There are 5 ways to turn a row about zero (a turn may also mirror it). The second row of each pair is the first, turned, with some noise. The first 50 pairs use one turn. New pairs use 3 turns, one after the other, and a turn may come again.
(in the rows, 100 means zero)
Some pairs, each with its turns in order after it:
128 101 92 99 125 108 85 115 105
124 119 108 94 96 104 121 86 82 | j_218

87 82 68 107 106 100 128 81 60
102 84 116 133 149 101 97 105 113 | j_218

106 92 73 96 100 96 99 91 99
84 91 100 84 104 97 93 116 93 | j_279

97 122 67 122 87 90 119 88 110
64 81 91 111 90 86 123 119 96 | j_279

96 77 83 117 123 134 78 105 134
85 96 131 74 50 105 99 91 92 | j_939

85 96 111 74 113 128 81 88 122
107 104 111 113 122 128 76 108 124 | j_279

98 94 97 106 94 107 108 131 103
113 106 103 92 99 100 81 77 109 | j_218

126 104 121 96 101 105 98 104 124
116 97 90 81 84 116 105 114 120 | j_939

99 126 108 109 107 60 73 104 99
100 86 124 74 61 93 89 101 104 | j_356

77 87 102 122 136 121 119 110 104
55 99 124 83 94 88 96 109 107 | j_939

139 86 91 132 82 130 91 103 123
134 119 106 71 92 140 106 110 122 | j_218

88 102 88 98 95 140 89 122 119
95 104 103 126 81 108 65 117 115 | j_279

92 106 57 72 107 102 103 87 91
64 84 110 98 70 116 84 90 105 | j_695

54 94 99 79 87 80 116 85 122
119 72 102 110 75 78 76 67 89 | j_695

87 85 78 116 47 132 110 109 112
106 133 93 78 85 82 88 112 47 | j_939

119 128 101 99 116 124 96 90 118
76 98 80 93 117 104 84 124 88 | j_695

95 115 78 114 101 99 100 110 107
116 118 97 105 105 87 86 108 105 | j_218

101 102 101 72 62 95 80 101 126
71 118 110 90 106 111 77 138 95 | j_356

72 80 109 71 89 116 96 113 96
70 94 127 92 95 101 80 80 98 | j_218

112 107 116 115 97 124 91 91 120
102 105 79 108 123 103 97 117 78 | j_695

123 129 93 110 104 72 106 115 123
129 114 63 87 99 83 99 103 87 | j_218

80 65 148 101 113 100 97 94 94
87 132 102 117 81 118 100 57 90 | j_356

96 104 91 60 94 74 116 128 83
93 67 101 91 92 107 85 58 79 | j_279

110 106 102 88 136 82 106 109 91
102 99 86 90 76 72 117 92 94 | j_356

86 90 104 86 126 101 74 94 88
88 70 105 107 93 96 97 72 108 | j_939

112 92 131 117 116 82 124 128 82
122 131 104 79 108 72 116 107 127 | j_695

110 123 76 94 132 131 95 87 118
111 94 142 84 87 85 131 93 113 | j_939

119 97 105 98 99 83 94 107 102
88 102 110 93 88 97 116 108 99 | j_356

119 111 116 86 98 63 91 96 77
105 100 116 73 100 112 126 72 80 | j_279

123 76 104 90 67 63 109 83 97
103 50 87 73 115 108 97 118 91 | j_218

108 55 99 76 97 123 114 133 106
125 82 97 90 92 80 46 92 111 | j_279

108 116 108 138 100 79 110 79 113
107 132 119 112 107 114 80 113 123 | j_939

76 87 81 60 105 75 114 59 101
85 60 85 83 149 122 102 100 96 | j_279

78 118 97 95 103 117 85 110 126
83 82 82 91 105 106 67 100 97 | j_356

79 127 96 69 111 75 99 137 101
93 109 92 98 98 51 81 75 71 | j_218

96 105 110 75 99 103 96 88 104
96 88 96 84 104 104 90 84 87 | j_695

108 124 92 77 116 98 119 122 96
69 95 104 72 92 78 98 105 108 | j_695

98 116 140 130 82 66 114 89 92
102 130 82 110 130 112 66 111 129 | j_939

70 109 94 138 109 90 135 119 76
141 83 97 72 113 110 112 60 98 | j_356

105 109 75 141 38 96 101 73 81
131 159 95 130 99 76 76 105 74 | j_939

111 104 114 110 102 101 117 95 74
114 108 104 103 101 94 118 84 123 | j_356

89 114 98 114 116 86 145 81 104
89 110 133 106 133 97 97 130 112 | j_939

88 110 138 90 89 111 119 105 121
123 90 96 125 97 106 108 80 133 | j_279

117 103 121 134 127 102 118 90 96
116 132 87 96 115 93 81 127 119 | j_695

113 113 86 129 95 132 97 112 67
80 137 81 94 66 89 94 107 101 | j_279

84 92 118 112 117 70 100 95 108
100 103 118 91 80 95 94 72 78 | j_356

111 87 94 102 127 110 144 102 101
94 131 81 87 71 85 86 111 112 | j_695

120 80 72 69 90 99 87 97 68
103 81 137 78 132 89 117 103 89 | j_218

126 79 87 101 83 116 106 82 118
108 106 84 100 77 126 104 116 72 | j_695

77 103 81 73 109 109 111 99 85
122 115 67 96 103 92 89 105 92 | j_356

New pairs. What belongs after each?
124 109 68 118 85 111 120 106 121
74 108 132 110 81 88 86 120 83 | j_695 j_218 j_356

121 118 92 107 89 122 109 130 112
69 93 129 101 117 86 104 85 103 | j_695 j_939 j_939

100 73 129 106 102 104 58 121 74
123 102 75 129 97 73 132 112 124 | j_218 j_695 j_939

90 113 65 94 114 64 104 98 97
107 112 86 132 87 95 82 129 80 | j_939 j_218 j_695

93 105 102 88 93 115 104 85 100
105 95 82 100 107 95 93 106 111 | j_695 j_279 j_356

121 46 116 91 133 83 105 87 83
106 123 106 38 87 97 119 118 86 | j_695 j_939 j_695

103 118 102 82 97 90 103 85 107
119 93 107 100 103 112 84 90 88 | j_279 j_939 j_279

77 124 105 82 112 89 91 126 121
78 100 126 121 123 103 104 127 97 | j_695 j_695 j_356

109 90 92 105 79 100 107 117 91
109 91 92 81 92 105 81 98 103 | j_279 j_279 j_279

109 112 125 81 103 80 115 89 136
111 137 107 123 73 116 107 109 102 | j_695 j_939 j_695

109 93 118 78 111 102 99 94 108
75 97 100 100 94 83 97 86 100 | j_279 j_279 j_356

106 93 69 95 114 79 122 89 109
76 94 118 72 85 91 101 95 84 | j_695 j_218 j_218

94 119 110 88 98 121 85 141 85
92 91 127 100 83 75 96 131 120 | j_279 j_939 j_356

64 64 85 56 99 114 133 96 87
106 144 99 97 149 137 114 84 96 | j_695 j_695 j_695

86 120 109 133 80 107 91 81 89
120 80 69 114 104 91 124 115 95 | j_356 j_695 j_356

138 116 81 108 72 115 82 86 72
82 103 125 115 136 87 123 135 93 | j_218 j_218 j_218

134 119 94 104 88 107 87 89 126
92 106 65 83 104 131 96 100 111 | j_356 j_356 j_279

98 112 107 82 125 101 122 95 93
99 89 113 79 79 116 95 88 98 | j_356 j_695 j_218

97 91 82 103 105 94 107 98 79
107 103 114 92 93 113 122 104 97 | j_218 j_695 j_939

83 64 92 114 113 87 100 115 116
124 119 98 105 118 80 90 72 94 | j_695 j_356 j_279

90 108 122 90 98 93 83 96 129
94 113 102 80 125 119 106 119 101 | j_356 j_939 j_279

117 115 86 114 109 104 110 122 106
85 129 113 105 107 112 93 115 100 | j_279 j_939 j_279

108 167 127 116 104 77 121 110 122
73 71 47 116 83 122 140 108 104 | j_218 j_356 j_939

89 107 91 101 69 93 105 101 75
119 103 119 130 101 105 90 104 109 | j_939 j_695 j_279

97 110 108 95 116 88 121 134 90
117 101 70 97 76 94 99 84 86 | j_356 j_218 j_356

93 154 113 106 110 134 60 74 101
68 93 86 85 87 132 153 81 127 | j_356 j_279 j_356

133 119 113 72 94 106 81 122 110
121 115 86 99 88 114 115 72 65 | j_695 j_939 j_356

106 93 69 74 137 93 85 117 103
85 105 70 95 119 82 137 107 119 | j_356 j_356 j_356

102 112 86 76 110 93 105 128 125
75 115 85 120 89 106 77 83 97 | j_218 j_695 j_356

85 102 103 118 93 90 126 96 84
98 103 99 102 90 87 135 100 108 | j_279 j_356 j_356

92 128 103 73 117 105 118 85 114
86 92 117 106 121 96 83 96 135 | j_218 j_939 j_939

74 121 74 107 110 74 111 123 90
83 91 100 122 99 92 62 123 121 | j_939 j_279 j_695

122 121 89 128 68 104 92 87 74
137 97 103 93 94 55 111 96 82 | j_356 j_218 j_939

103 78 133 79 95 112 106 104 80
97 114 79 81 72 91 81 79 90 | j_939 j_356 j_279

106 94 100 100 101 105 72 100 78
90 113 71 104 101 93 98 88 109 | j_356 j_356 j_695

96 62 149 126 78 39 97 110 91
103 74 60 79 110 105 171 92 69 | j_695 j_695 j_939

118 100 92 56 70 96 131 117 113
123 96 90 85 137 71 132 108 82 | j_939 j_356 j_356

97 107 116 108 73 126 113 99 96
90 112 97 110 85 134 94 96 90 | j_218 j_218 j_279

109 110 108 117 117 123 96 91 114
80 107 114 120 117 106 112 89 96 | j_939 j_279 j_356

90 122 86 111 105 135 108 106 62
104 89 76 86 129 136 110 123 96 | j_356 j_695 j_356

70 82 90 83 106 93 107 92 94
119 87 99 132 99 110 99 87 104 | j_939 j_939 j_695

65 75 73 94 62 96 122 109 105
119 84 82 80 112 126 101 143 125 | j_218 j_939 j_279

118 94 105 91 100 103 104 74 97
78 83 100 97 96 114 105 102 87 | j_356 j_356 j_218

120 113 61 53 94 95 95 112 74
128 133 124 93 113 144 111 121 94 | j_695 j_279 j_218

70 115 121 100 121 117 75 96 85
76 131 128 112 100 124 94 95 93 | j_218 j_939 j_279

94 89 114 113 84 100 94 117 83
81 91 92 107 106 83 82 91 87 | j_356 j_218 j_695

92 90 73 93 108 73 88 88 87
116 110 113 95 83 76 107 112 123 | j_218 j_279 j_356

79 101 129 79 108 108 87 85 88
100 95 118 141 103 114 103 98 101 | j_279 j_279 j_279

107 95 69 91 86 123 114 79 111
122 96 106 104 104 105 84 129 71 | j_218 j_356 j_356

75 104 116 113 87 108 107 93 92
90 87 91 97 87 80 91 79 104 | j_218 j_356 j_939

128 126 106 101 116 93 90 132 108
61 86 104 104 118 110 77 89 87 | j_218 j_279 j_218

106 78 99 119 135 102 95 110 117
113 73 96 117 101 95 116 70 92 | j_939 j_939 j_939

85 82 102 114 127 84 84 91 103
102 107 82 87 123 90 109 128 102 | j_356 j_279 j_356

